The same things were measured in two ways. Each way mixes the same 12 hidden numbers, adds some noise and spreads widely along 7 directions of its own, which tell nothing about the thing.
Some things both ways: the first way, then the second way.
[-20   0  20   0   6   7 -14 -24  14   2  -2  -9 -13 -18  31 -18  19 -13
  14 -20 -16 -24 -12 -16  37  -3   4]
[ 27  14  17  -9  10  -5  -1  -7   6  11   9   4 -29   8 -18  38  37  -6
 -10  46   8 -45   3  -9 -26   7  -2 -19]

[ -5  44  23  16  10   2  57  18  -7  -2  24 -23  19  -8   8 -27  24  31
 -25 -23  15   3 -22  23 -24 -11  26]
[ 27 -14 -19 -54  -6  -4   8 -33 -30  13   6  47  13   4 -12   2 -22   0
  28  21 -23 -10  -9  -5  -6  14 -22  11]

[-25  21 -18 -55 -30  13 -78  21 -14   1 -25 -10 -41 -35  -6   8  -3 -27
  18  -5  19  24 -18 -21  35  22   7]
[-28 -19 -17  -6 -11  13  30   3   0  -3  -7   9   9   7   7 -22  -1 -31
 -12 -17  49  33 -16 -11  30 -12 -17  11]

[ 12 -57  27  28  27  -8 -40 -28  45   5   9  40  23 -17  -1 -27  22 -40
 -32  -9 -42 -40  10 -23 -27  -9  -5]
[ 13   8 -15 -11 -51  27   2   0  -1   1  15  -2 -16   3   2 -22 -29  24
   0  29 -41   7  14 -35 -13  57  -9  23]

[  3  34  -8 -79  -2 -13  24   9 -30   6  -6  -7 -18 -20  -4 -18 -10  31
  10   2   9  19  14  19  13  -4 -12]
[ 23   4  45  -3   3 -18 -22 -58 -31  28  20 -13  -2 -20  11 -17 -31  34
  11 -21   3 -15  31 -25 -15  -6  -7  -6]

[ 29  35   0  21   2  26 -47  35  -7 -24 -37  26 -27   1  37  11 -13  -1
   6 -64   6   2 -31   0   7 -87 -20]
[ -4 -25   0  -7 -10  11   9  -6   3 -22  -4  14  -6  23 -11   8   6 -20
  -1  18  -3  -9 -12  30  10  -9  -7   3]

[  1 -46  12  10  -1  16 -43  16  29  20  -9  36  39   6 -12  20 -20 -31
 -26  -9  -7 -20  17  -3  -9  12 -15]
[-46 -15  -1   7  -1  24   8  39   1 -21 -37   5  10  20   5 -31  -2 -20
 -12 -26  23  43 -34  17  27  -7  13  19]

[ 58  15 -16  -6  15   5  15   1 -29 -16   2  20  -2 -21  26 -10  -5  19
  -5 -54  -8  -4   1  22  21 -65 -15]
[  4  43  39 -30  28  47   0 -35 -17 -22 -17  13   8  11 -18  -4  10  -1
  -6  -6  -6 -42   7  -9 -14  26  36   4]

[-10  25 -25 -42   1 -15 -18  -1   5  -1 -11   1 -25  -5  17   8  -4  -6
  40  16  13  21  -3 -24  37  -3 -17]
[-26 -34  20  17  16 -24  29 -13 -15  18  -1  -8  35   6  -2   1  -6   6
   2 -41  38  27 -19   6  28 -33  12  -1]

[ 53   4   8  50   7 -13  38 -15   5  -5   6  13  10 -27  33 -44  37  17
 -39 -40 -24 -36 -14  33 -10 -48   1]
[-39   1 -23  22  33  -3   8  58  22 -15 -13   0 -10   5   0  -4  25 -22
  27 -11 -10  32 -22  28  28   2  18  -1]

[  0   3 -29 -32  -8 -23  14   7   0   8  -1  -7  -9 -21 -26 -14  -6   4
  -1   7  -4   8   7  -5  -8  -3  -6]
[ 20  29   7   0   4  11 -37 -14   0 -19  -5  -9 -37  -7  15   4   6 -25
  -7  -7  11 -43  16 -13  11  14   1 -13]

[ 39  37   8  32 -17  14  25  28 -38 -15 -21  25  10  17  44   4 -17  26
  -4 -44  22 -11 -16  20  19 -24  -5]
[ 31  -6  12 -36  11  20  -1 -32  -2  10  -5  25  14   7  -4  50  32 -10
 -20  22  29 -28   4  16  -5 -35 -20  -5]

[ 24 -20 -15  -4   0 -39  -3 -14 -13  21   5  15  29  19  26  -1  -9 -14
 -14   2 -24   9  20  24 -15   0 -25]
[-13  -9 -29  13  17 -15  -9  50  10   0 -22  17   1 -30  -8   6   4 -15
  10 -30   9  26 -26   2   6  14   7 -17]

[ 31 -17 -17  -7   1   4  41 -10  -7  16   2  25  63  11  53  33 -13   3
 -14 -37  -6 -40  17  16 -13 -11 -29]
[ -7   6   6  16  15 -42 -15  40   9  -8 -19  28 -33   7   0  23  10 -20
  -9 -25  25  -5  -2  32 -15 -45  15 -15]

[ 14  -5 -34 -24  12 -15  28   6 -41 -15  19  -5 -18  16   5   3  11  14
 -22  -9   7  30  -5  20 -27 -12  -7]
[  0  43 -10  21 -19  37 -24 -11   1  -7  -7 -15 -13 -15   4   8   2  -4
 -30 -22   9 -10  31 -38   2  23   3 -11]

[  4  36  24 -14  -4  10 -20  16  28   5 -18  12  -7 -12  32  -6   2   9
  12 -26   9 -13  -7  15  31 -16  -6]
[-13  13 -11  19 -26  -1 -32  -1  -1 -13  -5   2 -52   7  -2  24  22 -19
 -23  -8   7 -15  13  -9  23  -2 -17 -31]

[-28   0  24 -23   4 -12  24 -33  31  13  36 -17  22 -25  13 -39  31   7
 -14  18  -7 -25  23  -5   5  54  34]
[  6 -18 -26 -36  26 -14  25  18 -30  54   9  30  18  -9   2  35  13  -3
  22  27  11   3 -25 -12   2 -11 -24  -3]

[  2  26  20  20  -7  20  60 -13   6  11  16 -26  22 -25  27 -19  30  23
 -10 -26  11 -33 -23  19  14  15  33]
[-12   4   3  -9  15 -11  19  29  20  13  -1  -5 -16  38  -7  30  49  -1
   1  33  11  -2 -13  24   4 -21  -1  -3]

[  2  14 -12 -19  -4 -22 -23  -2  -7   7 -11 -17 -38 -15  -6 -18  18  -7
  -3   1  -7  31 -27  16 -20 -23   1]
[ -3 -15  41 -28  -5  11   0 -45 -26  19  21 -20  34  -5 -22   3   3  47
  -7   9 -14  -3  11   6  -6  -6 -24 -11]

[ 12  42  27  47 -38  -2  12  26 -13  40 -36   6  28  43  -3  -5 -20   9
  16  33  36   2  -7  21  28  41  13]
[-13  33  -9  31  32 -24 -25  22  43 -42   3 -29  -5  19 -49 -31  27  -9
  -2  -1 -15 -12  -7   8 -25  32  46 -28]

[ -1 -37 -52 -10 -13   9  22  16 -28 -10   4 -11  41   5 -12  31 -24  16
 -57 -32   0   9  21  13 -60 -64  -4]
[ -8  -4  16   2  -1  11  13 -13  -2  -8  -3  -6 -15   3  14  -4  -6 -17
  -1  -9  27  -3   3  13  12 -20 -16   9]

[-38   7 -26 -37   8  -5 -40  27   9 -21   4 -27 -45 -26 -16  19   4 -16
  15 -19   7  52 -43  -8   9 -27  -5]
[  5 -17  12  14 -63  13  -6 -31   4 -14  -5 -10 -32   0  24  15 -11  -4
 -21 -17  16   5  26   2  44  -7 -34   4]

[ 43   4  -2 -22 -21   2 -14  -5  -7  13 -32  47  23 -34  21   0 -14 -10
   8 -21  -4 -39   6 -15  16  -1 -17]
[  8   8  13 -32  10 -17  -7 -16 -41 -28  -3  68 -18 -16   5 -28 -48 -30
  22 -32  -3 -18  19  16 -18 -22   8  10]

[ 31   7  34  44   0 -27 -14  -7  37  26  -9  36  23  -1  16 -45   9 -14
 -14  11 -20 -32  15   3  -5  10  -4]
[ 22 -11 -50  -2   4 -65 -20  42  -5  -7  23  28  -1 -37  -7 -27 -34   4
  56   4 -59  13   6   5 -21  26  10  -4]

[ 20  35  37  24 -20  19  36   0 -11  11 -17  15  -2   6  28 -20   1  24
  20   3  26 -29 -10   9  54  46  15]
[-11  10 -46  15 -31   5   4  11 -21   7 -13  42 -53 -10  35  26   0 -49
   0 -21  26  15  14 -28  52 -11 -34  -4]

[-18  24  44  40   6  16  -7  26  37   1  -3   0  -8  28  -4 -21   4  10
   3 -12  12 -15  -7  -2  13   3  22]
[ -9 -28   0  24   4 -37  -4   6  -8  -4 -12   2   7 -24   8  -5 -38  -9
  24 -50  23  22 -13  42   9 -37 -19  -5]

[ 56   2   8  26  -3 -37  44 -26 -28  -9   0  29  26  -2  51 -31  14  13
 -26 -32 -24 -27  -8  22 -33 -27  -4]
[ -2 -20  -7 -43  24  25  18  -8 -39   4  -9  59  19 -32 -11  11 -22 -22
  22 -14   5  -6 -19  19  -9  -5 -18  -3]

[-30 -14   1 -72  18  -4 -47  -4  32  12  17  -1 -11 -19   5  16   9 -32
  18 -13  -9  12  -4  -5  20  34 -11]
[ 12  22   4  17  -1 -18 -38  41  33 -10 -10 -17 -16  13 -17  18  24  16
 -19  17 -14 -14   1  17 -37   6  24 -14]

[ -2 -11 -44 -52 -10 -23  13   4 -24 -15  16 -22   3 -21   6  27   5   6
  -9 -36   1  37 -26  34  -6 -23  -3]
[-24 -31   3  -6  -3  22  28  -5   2   0 -33  13  28   1   4  23   4 -11
   9 -32  27  40 -20  46  40 -36 -25  15]

[ 36  14   4  17  14  -5 -13  -1  -2  -7 -13  27 -18  17  18 -16 -14   8
  20  -9  -2   6   8   1  35 -37 -14]
[ 43  -4 -14 -36  -9   0  12 -51 -52  21   6  48  34 -28  -3  16 -32   8
  36   9 -35 -16  16 -17   4  20  -6  18]

[ -3  -4  -4  -1 -17  -2  31  10 -19  11  12 -19  13   0 -22 -16  15  15
 -31   2  14  -2   2  23  -6  29  27]
[ 28  16  -4 -40  48 -18 -26  -7 -28  11 -24  56  14 -37   7  35  11 -21
  22 -18  17 -17   8  38 -14 -54 -18 -11]

[-28   9   8  15 -21  -4 -31  17  13   9 -16  -3  -9   8 -17  -8 -15 -10
  20  29  18  15   0 -17  53  33  10]
[ 30 -19 -19  -1  -9 -25  15 -27  -2   8   9   9  24 -16   3   0  -9  -4
  24   0   7  10   5 -10  19   3 -11   5]

[ 19  43   8   6  15 -16  49  16 -52 -29  11 -10 -47  24  22 -17  13  32
   4 -23  15  39 -48  25 -27 -12  10]
[ 16  -4  22 -18  11  17  -8 -30 -31   0   5  16  27 -31 -12  13 -27  13
   3  -8 -10 -25  10  20 -31 -12  -6  -4]

Other things, the second way, with their names:
k_237: [ 17  33 -57  -7 -19   4 -40  10 -16 -13   3  31 -24 -14  -1  13  -8 -18
   5  16 -41 -21  26  -5  -8  12 -19  -9]
k_753: [  9   5 -16   3 -39  33  16 -22 -10   8   5  -3  -2   0  24 -20 -27   7
  13  22 -21  23  20 -22   6  24 -23  39]
k_444: [ -1  10 -44   8 -11  68  23  16  21 -17  -9  -4  -2  39  -2  24  46 -37
 -12  71 -15  -6 -12  -2  24  33  -1  23]
k_939: [  6   8 -42 -22  19 -38 -14  13 -35   6 -18  61  35 -23 -10   8 -14  -7
  33 -21 -22  18  -2  30  -8 -28  -1   3]
k_719: [ 30  11 -23  20 -43 -19 -50   7  21 -39  -1   0 -51  -4  21  -1 -14 -23
  -4   1 -18 -22  31   8  11   9 -11  -3]
k_330: [-26   7  39  22  33  -3  22 -10 -13 -25   5   4  15 -13 -16 -21 -28 -10
  -9 -49  36 -13   8  12 -27 -22  38  -5]
k_793: [-20  -2   3 -15 -29  21  10  14   9   9  -8 -17 -17  23  10  10  14   4
 -22  11  23  11 -11   1  15  -3 -26   5]
k_217: [ 68  -5  -5   6   1 -70 -34   8  22  28  48 -19 -27 -21  16  36   5  26
  32  55 -30 -29  37  30 -46 -29 -34 -16]
k_749: [-27 -27  47 -12  61  12  38   1  -2  28  10 -41  44  29 -16  -9  40  12
   1  23  37   5 -46  -2   9  -4  23   2]
k_259: [-13  35  22   4   4   6 -16 -30  -9 -12  -1 -19  13 -20 -37 -31   0  20
 -14 -32   1  -5  13 -28 -11  35  15 -22]
k_5: [ 13 -13   9  10  50 -32  -1  19   8  -8   8   3  14 -14 -13  16   5  -5
  19   4  -1 -19  -6  45 -30 -31  19 -12]
k_391: [ 41  31 -17 -32  21  20  -4 -36 -16 -29  -9  29  23   3 -45   0   8 -31
  10  45 -18 -63 -14  -5 -32  39  18   3]
k_865: [-15  20  82   4  23 -22 -16 -30   1  17   0 -39 -11  -1 -21  16  24  38
 -31 -36  51 -20  11  13 -25 -41  -4 -39]
k_392: [-13 -14   2 -11   1  42  27 -14  -4  10 -21   8  14 -23  -8   8  -2  -6
   2 -25  35  17 -20  -2  12  12 -23  -1]
k_457: [ 32  15 -17   6  43 -45 -24   6  -2 -15  -5  41 -11 -13 -21  14 -15 -28
  29  -3  -6 -38  -4  32 -54 -20  18 -20]
k_55: [ -6  17  -4  20 -18  43 -19 -23  -8  11   1 -26  -7   4   1   7  13   7
 -26   5   4   0  15 -35  12  16 -15  -7]
k_841: [ -7 -15  -2  -4  11  22  16   0  10   4 -19   3  41  21  -2   0  26  -1
  -2  12  15  36 -13  26  12 -24   0  24]
k_397: [  8  -4  28   4   7  12  23 -26  12  20  15 -34  19  51 -28  27  52  19
 -23  67   9 -18 -11  -4 -14  -6   8   2]
k_779: [ 17   7  31 -17  43  -3 -11 -20 -15  -1 -16  11   1  -1 -10   0   3  -8
  17 -12  15 -35 -19   2 -12   6  21  -9]
k_336: [ -6  -3  12  -3  13  24  23  -6  42  -7  -9 -23  16  27 -14   0  28  -4
 -17  -6  38   8 -17  -1   8  12  13   0]
k_473: [-19  13  15   3  18  51  19 -16  -7  -7 -16 -15  22  -1 -25   1  15  -2
  -5   1   9  -7 -13  -7   2  28  13  -3]
k_177: [-27  13   2 -29  52  14  21  -5 -19  -5 -13  28  22  18 -32  25  41 -25
   5   7  19 -17 -25  28   7 -28   6 -13]
k_632: [-21   6  54   2  11  16  -6 -53 -21 -12  -3  -8   9  15   0 -24  -6  -1
 -23 -30  34  -2  15   7  10 -39   5   3]
k_896: [-20   2  -1  -9   5  42   8 -25  -8 -18 -13  -7  21  20 -17 -28  -1  -4
  11  -2 -14   8 -16  -7  27  37  13  11]
k_41: [ 20  -6 -16  25 -21 -47 -39  20  15 -23 -13  15 -26 -16  17   4 -18 -11
  15 -22 -13  11  18  39   1 -23  -7  -2]
k_609: [-18  26  -7   8  12  46   2  15  14  17 -14 -24 -20  32   4  33  67 -15
 -27  24  23  -6 -13 -40  39  23   7  -9]
k_839: [-15   2  20  26  22 -37  -9  26  19   7  18 -32   5  -5 -13   1 -10  33
   6 -21   3  10   5  35 -42 -26   9 -18]
k_897: [ 21   1   4  -5  11  -7 -32  13  -4 -23   2  20  -5  -8   1  24  15  -9
   8  19 -34 -24  21  45  -8 -25   7  -4]
k_266: [-13  -3  27   2  20   9 -17  -8   2 -17 -23 -17  22  12 -22 -10  15   1
 -21 -28  20  -6 -21  -2  13  12  32 -15]
k_134: [  5  10   5   3  40  25   2  11  10  -2   4 -16  23  29 -24   2  56  -2
   8  68 -31 -13  -9   5  -8  19  34  10]
k_766: [ 26  11   2 -19  17 -21 -27  10 -13  21  13   2 -14 -24  -1   9   7   9
  11  21 -14 -27   1 -18 -23  17  -3 -17]
k_11: [ 20  20  15  24  -3  12 -11 -12  18 -21   4 -29   6   5 -10   4  -1   9
 -12  18  -8 -24  19  12 -31   7  16   5]
k_70: [-13 -22  26  60 -31  -1  -4  -9  43  -5  21 -64 -35 -16  20 -14 -32  10
 -32 -49  62  18  19   2  -8 -24 -36 -22]
k_29: [ 36  10 -44  -3  -3 -80 -25  43 -24 -16  14  84 -50 -34  -9  16 -32 -21
  47  16 -65 -27  24  26 -45  -4   8 -14]
k_558: [ -8  14 -16 -41   5  13   5 -29 -52 -24 -15  63  18  19  -5 -37 -37 -33
  19 -14 -17 -10  -6  -7  12   6  20  27]
k_99: [ -9  -6  20   9  -2   5  27 -37 -20   1  19 -10  24 -12 -13 -40 -26   2
  -6  -7  24   6   7 -25 -11   3   2   8]
k_33: [ 46  34   2   9   5 -56 -40   0   9  -7  23 -11  -6 -11  10  -3  26   5
   3  27 -22 -22  46  -2 -15 -10  20  -3]
k_108: [ 19  30 -21  -3   1   4  -1 -28 -17 -12   5  30  -6   1 -23 -13 -21   7
  42  16 -65 -16  19 -10 -16  46  17   8]
k_164: [ 16  30   6  27 -11  22 -22  -2  25   4  -5 -30 -23   5   7  40  15  11
 -24   4  10 -19  23   3 -16  -2  -7 -10]
k_933: [ 42   0  16  30 -28 -78 -51 -13  15  -4  14 -12 -41 -44  30   8 -42  16
   2 -61  16  -9  48   5  -8 -30 -12 -27]
k_216: [ -3  10  -6  11   0 -12 -37   3 -11 -13 -24  22 -26  -9  -7  11  19 -23
  -9 -12   4  -7   1  10  16 -12  -5 -20]
k_654: [  0  11 -13 -16  22  30 -15   5  19 -14 -30  18 -31  27 -23  15  28 -34
  -2  12  15 -27 -36   4  -2  27   0 -17]
k_846: [  3  -9 -26   0  -8 -25   2  51  -1  -2  -9  18  -5  10  27  -6 -17 -10
  27  15 -22  22 -10  32  -1 -14   1  31]
k_855: [ 14  20  43   0   5   2 -16 -22  -9   2  -9  -7 -21   3  -4  20  12  13
  -9   2   6 -37  10  -5 -12   4  10 -12]
k_832: [ 23  26 -41 -19  18   7 -15  24 -19   4  -7  45  16   5 -23  42  32 -11
   4  52 -42 -26   2  11 -27   1  13   0]
k_88: [-36 -14   5  20  -8  29  46  24 -10  12   4 -12   6   2  27 -16 -23   0
   3 -17  14  36  -3 -20  25   9  10  29]
k_585: [ 12  12 -46 -48   9 -10 -10  22 -26  18  -9  55 -18  14 -11  46  22 -19
  14  33 -17 -27 -18   7  -5  -4 -24 -14]

Some of these things the first way, each followed by its name:
[-13 -48  -6   3  -8  25 -56  29   5  -9 -11  24  24   3 -14  28 -15 -19
 -37 -22   9   2   8   3   8 -20 -10] => k_841
[ 30  43   2 -26 -31  27 -47   8   4   6 -36  18  -3 -23  29  -4 -13  14
  18 -33  21 -16  13  14  62 -28  13] => k_177
[ 18  -5   1   2  15   6  30  14  -4 -26   8  18  -3   9  34   6   5  18
 -18 -57  -5 -19 -11  15 -11 -29 -12] => k_11
[-17  27  47  79 -20   8   7   1   2  28 -24  -7 -11  19 -30 -49  -8   0
  21  67  20   1  -8 -29  43  51  33] => k_749
[-28   1  23  43   3  22 -26   0  -3  15  -3 -10  11  39  -7   9  -7 -16
   9  30  22  27 -14 -17   1  15  24] => k_29
[ -1  -8  44  -4   0  -9 -50 -21  55  34 -12  29   2 -19  -1 -48  -3 -22
   9  21 -29 -39  39 -15  39  37   1] => k_766
[ 34   7  25  13  17  38 -42   6 -12 -20 -24  25 -71 -21  12 -35  22  -6
  -1 -54 -11 -28 -27  -8  34 -41  -5] => k_753
[ 36   5   4   3  -3 -17  46  -4 -16  28   8  -1  33  10  32 -19   2  23
 -31 -27 -17 -18  18  63  -7  -8 -12] => k_259
[ 37  -7   2  18   4  -6  33 -16 -16   9  -3  25   1  23  33   2  17  -1
  -3  -1   5 -19 -15   9 -10  23  -7] => k_832
[ -3 -18   9 -35  17  14 -57 -12  21 -27  13  29 -13 -35  11 -11  -9 -11
   2 -13  -6   7  23 -25  37  -7   7] => k_88
[  3  -7   5  -1  13  11   8   9 -12 -11  10   4  36  15 -10   2  -9  28
 -27 -12  15  19  20  25   1 -53   9] => k_108
[-15 -34  21  26  -8   4 -48  -3   8   5 -10  13   7  31 -21  -5 -22 -12
   1  21   1  16  16  -1  33   6  14] => k_473
[ -3  33  16  42 -34  11  29  29 -16  34 -24 -16 -29  10 -26 -18  -6   5
  17  46  36   7 -29   6  42  83  13] => k_33
[ 17 -24  -8 -29 -28 -27 -21 -18 -33  13 -14  13  24   7  10   2 -23  -8
   1  -1 -15  10  17  24  20  10  -4] => k_392
[  5  30 -15  -5 -10  -9  50   7 -53   8 -12  -6   8  48   9  14  -4  20
  15   9  28   5 -10  -6 -17   4   2] => k_457
[ 33   3 -11  19 -10  14 -20 -14 -11  39 -37   6   6  22  16  -6 -14  -9
   8  -9 -13 -27  20   4  18 -39 -16] => k_865
[ -3   0 -18 -17  17   2  66  35 -52 -27  27 -19  13  39   7  13  -4  53
 -62 -29  19  39   6  57 -66 -49  -5] => k_55
[-19 -10  16  26  -5  -7 -40  21  20 -13  -9  11 -21  -4 -26  -4   5 -19
  -1  18  15  33 -37 -12   6  13  12] => k_897
[ 41   5   5   0  -5  24  -2   4  -3  23 -20  28  -4   0   6   4 -17  -6
  10 -22   1 -27  -1   2   8   9  -9] => k_846
[ -7  -3  19  11 -11   9  -9  -1   9 -13  -3  30  26  11  22   5 -17   2
  10   2  17 -13  12 -25  33  27  13] => k_330
[-44 -29  10  -7 -13  14 -30  20  -6  -9  -4  -9  -1   0 -36   8 -16  -1
 -17  28  23  43  -3   4  20  16  13] => k_134
[ 32  58   1  18  27 -14  44  30 -15  -2   6  -9 -32  10  36 -18  10  22
   9 -39   0  17 -35  33   0 -38 -28] => k_266
[ 13  35  -9 -27   8   3  -4  19 -26  -5  -6  -7   2  -8  13  -5   1  14
  -6 -46   2   8  -5  16  -4 -65  -7] => k_654
